Each cloud of rows lies close to a flat space through zero, with a little noise off it, and is much wider in some directions of that space than in others. After each cloud: how many dimensions does that space have?

[[ 11 -39 -28 -28  21  85   6 -13 -59  52 -69]
 [-14 -59  59   2 -27  13  -1  37 -33  20 -54]
 [-10  -9   5  -5   0   6  -5  11  -2  11   2]
 [ 62  26 -80  20  11  20  14 -73   2 -30 -30]
 [ 25  81 -92  15  27 -36  18 -59  53 -58  60]
 [-27  12   8 -17  12  -2  -5   3  -2  15  26]
 [  8 -26   2 -16   4  49  -2   3 -41  32 -52]
 [ 51  94 -92  40  10 -85  19 -70  86 -99  79]
 [ 27  52 -82  -6  31   4  10 -57  19 -21  25]
 [-19   0 -34 -37  33  53  -4   1 -39  44  -7]
 [  2 -19 -18 -28  18  54  -8  -4 -40  32 -38]
 [-22 -19  17 -26  11  21  -8  30 -19  35   0]
 [ 14  34 -34   3  12 -14   2 -30  25 -17  32]
 [-50  24  -1 -25  33 -12   0  21  12   8  70]
 [-12 -23   2 -35  12  51  -6  14 -36  42 -25]
 [-10  36  30  24 -24 -82  -7  13  65 -42  61]]
  3

[[-22 -22  -4 -22  24 -61 -37  15  80  27  21]
 [-12   0  13   0   6   3  30 -27 -55 -40  21]
 [101 -47 -22  -3  -8 -58 -34  39 -20  72   1]
 [ -6  -9   0   1 -35 -34 -17 -47  -9  71 -40]
 [-39  66 -41  23  24  17 -67  -3  12  37 -30]
 [ 43  33 -49 -12  48   6 -12 -28  -8  -3  17]
 [ -6 -20  27  -5  28  51  16 -13  31   1  10]
 [ 26  27  24  19 -29  19   3   4 -43 -13 -17]
 [  4  -8  -5  14 -50 -13  17  12 -30  21   2]
 [-14  -9  79   9 -19  24  -9  13  41  -3 -22]
 [ 15 -43  56 -26  54  30  62 -23  -9 -90  68]
 [ 41  25   1  -7  10  12 -23  36  79  18  41]
 [ -6  11   8   3 -35 -23   9 -43 -52 -14 -52]
 [ 55 -25 -27 -12  37 -21 -50  50  37  36 -18]
 [ 31  32   4 -15  10 -24 -44   9  55  -7 -40]
 [  1  25 -36  -2  11  54 -13  33  69  10   4]]
  9

[[ -3 -52  -2  16   5  18 -15  32  26  23  -7]
 [  5  39 -49 -33   9 -23 -32  -5  27  26 -34]
 [-10   8  22  28  48  -8  21  11  35  26  30]
 [ 18 -57 -39   8 -45   6 -33  77 -56  -6 -43]
 [ 23 -15  -5 -31 -42  -2  16 -13 -17 -28   1]
 [ -2  33   1  -6 -25 -13  13 -24 -32 -20   0]
 [ 34   2 -33 -57  18 -39 -20  38   1  -3 -38]
 [-50 -37  14  48  50   5 -45  58  -6  38 -78]
 [-17   8  21  11  31  24 -12 -17   5 -11  15]
 [ 46  35 -75 -40 -31  33 -53  -5 -21 -44  57]
 [-13  42  13  29  -3  -1  35 -41  11  10  52]
 [-14  26   0   9  37 -13  -6   2  11  19  -6]
 [-28   5  -5 -16  67   8 -59  -2  33  19 -55]
 [-63  -2  19  46  61  10 -47  17   2  39 -69]
 [  8  37  -3 -18 -20 -32  32 -24   0   0   2]
 [-16  -3   8  19   4  31  -9 -19  10  -1  23]]
  7

[[ -6  -1  -3   7  -1  -2  -2   0  -4  -3   2]
 [-12  -3  -9  14  -4 -18   9   2  -1 -16   6]
 [ 19 -21  13 -17   7  23   8  14  18  13  16]
 [ 28 -23  19 -23   5  32  15  14  37  22  27]
 [ -3  40  -7  -3  -1   4 -37 -30 -31  27 -45]
 [  4  33  -1  -8   5  16 -31 -15 -20  23 -32]
 [-36  43 -24  36  -6 -46 -28 -26 -47 -17 -46]
 [ 11  38  -4 -10   1  12 -30 -23 -22  31 -39]
 [  0  12   0   0   3  -3 -11  -9  -7   5 -16]
 [-21  44 -19  25  -5 -27 -27 -29 -40  -3 -50]
 [-11  69 -17  11   3  -7 -52 -39 -48  20 -72]
 [  6  16   4  -9  -1  14 -18 -13  -6  18 -21]
 [-11 -57   5  19  -3 -25  51  33  31 -43  60]
 [ 21 -18  16 -24   4  25   7  11  23  15  22]
 [-33   5 -13  35  -6 -46   7  -8 -21 -38 -14]
 [ 12 -13   7  -5   1   6   7   8  17   0  19]]
  2

[[ -9  -6  24  -4  -1  54 -14   8  16 -25   7]
 [ -9 -12   3   0   8 -20 -10  -4  -8  24  -2]
 [ 10  -8  15 -12  52 -32 -25 -23 -32  31 -12]
 [  1  -5  10  -2  23   4 -15 -10  -5   1  -5]
 [ -3 -14  29   1  29   1 -28  -6  -8  20   4]
 [-20   3  -8  19 -55  45  21  26  37 -29  19]
 [ 16  20 -22  -5 -20  -9  24   0  -3  -9   0]
 [  9 -22  59 -26 103 -10 -61 -33 -41  38 -16]
 [ 20   9 -13 -14  47 -65  -6 -24 -38  27 -20]
 [ -7  -3  35   0 -28 101 -10  24  37 -55  25]
 [ -7  -4  15   4  -9  32  -4   5  11 -12   7]
 [ 40  24  11 -28  73 -29 -15 -31 -50   7 -24]
 [ -8  -2   9   3 -10  28  -8   9  15 -13   9]
 [ 11  -2  24 -19  56 -18 -29 -17 -33  20  -9]
 [-33 -22  -9  14 -24 -35   1   9   7  37   6]
 [ -6 -11  19  -5  24   3 -19  -3  -6  12  -5]]
  3

[[ -30    9  -33    6   12   -5    0   -4   31  -10   20]
 [  -6  -19   26  -28  -50    4   -1   -7   10   49  -47]
 [-100  -21  -24   25  -36   -6   -5  -49   43   19   29]
 [  44   20   -4   27   64    3    0   15  -42  -58   42]
 [ -38  -18    3   29   -8    1    0  -29  -12   -6   25]
 [  53   27  -16  -42   27   -7    8   45   24   -6  -24]
 [ -22   -2   -3   23    6   -4   -2  -16   -9  -11   27]
 [-101  -19  -34   17  -50   -4   -1  -45   51   27   11]
 [  21   -1    7    5    9    4   -1    5  -21  -13    6]
 [  97    2   63  -22   19    8   -1   37  -71   -5  -40]
 [  89    2   52   -3   27   12    3   32  -77  -19  -17]
 [ -52  -11  -14    5  -32    0    0  -21   32   21    5]
 [ -17  -24   33  -36  -66    2    1   -6   19   62  -58]
 [  43   12    6  -25    7    2    3   29    3    4  -24]
 [  64   16   12  -18   30    1    2   34  -19  -15  -14]
 [  44   11    4  -26    9   -2    6   27   -3   -2  -22]]
  3

[[ -3   9  -5 -20  -1  31   4 -19  -8   8  -7]
 [ -3   8 -11   4 -39 -19  42  28   5  -3  11]
 [  3  -5   1   3 -23 -14  18  15   1 -10   9]
 [ 13  -2  19  -1 -18 -19  15 -16 -24 -13  -5]
 [  2  -1   6 -11 -12   8   7 -14 -10  -7  -4]
 [ 13 -20  12  15 -13 -17 -22  20   7 -24  20]
 [ 12  -7   2   7 -95 -33  45  62  11 -39  43]
 [ 11 -11   4  11 -38  -6 -16  36  13 -27  34]
 [ -6  22 -10  -3 -23   4  24   8  -6  10   0]
 [  9   3  -5   9 -58  -5   3  49  13 -21  39]
 [-13  25 -21  -3   4  25  -1   8   5  23   2]
 [-10   1 -15   3  21  11 -12  12  22  10   2]
 [  9 -13   3  15 -33 -25   5  38  14 -24  24]
 [ 10 -35   4  17   5  -1 -49  37  36 -31  32]
 [ -2 -17  -1  17  28  -5 -30  15  20  -2   6]
 [ -2  16   4   1  17   2  -2 -26 -22  19 -20]]
  5

[[ 29  46 -11 -46  33  28  -2 -60  22 -27  -5]
 [-40  37 -27 -34 -14  14 -18  32   2 -32 -10]
 [-22 -15 -32  -4 -19   2 -11  35 -22  11  -4]
 [  0  -9  17  33 -16   2  -1  -7  13  13  -6]
 [ -9   0 -24 -11  24   1  15  11 -20 -13 -11]
 [ 14  -5  10  12  24 -10  29 -11  -6   4  -2]
 [ 31   8  17   9 -24   2  14 -38   9  54   7]
 [-38  26  10  11  -1 -23 -32  36 -22 -18  16]
 [ 53 -51   8  25  29  -3  19 -40   1  26   5]
 [ 10  45  11  -4 -13  14  -7 -33  28   7   0]
 [ 35 -99   8  60   4 -36  67  58  13  44   6]
 [ 17 -36 -26  24 -24   8  24  12   8  50 -12]
 [ 36 -74   5  33  71 -25  10  -5 -24 -12  14]
 [ -2   7 -21 -30  11  10  -8  -1  -6 -17  -3]
 [ 70 -52  19  56  34  -9  31 -71 -19  64   6]
 [ 18  22 -12 -22 -19  37   3 -44  31   8 -19]]
  8
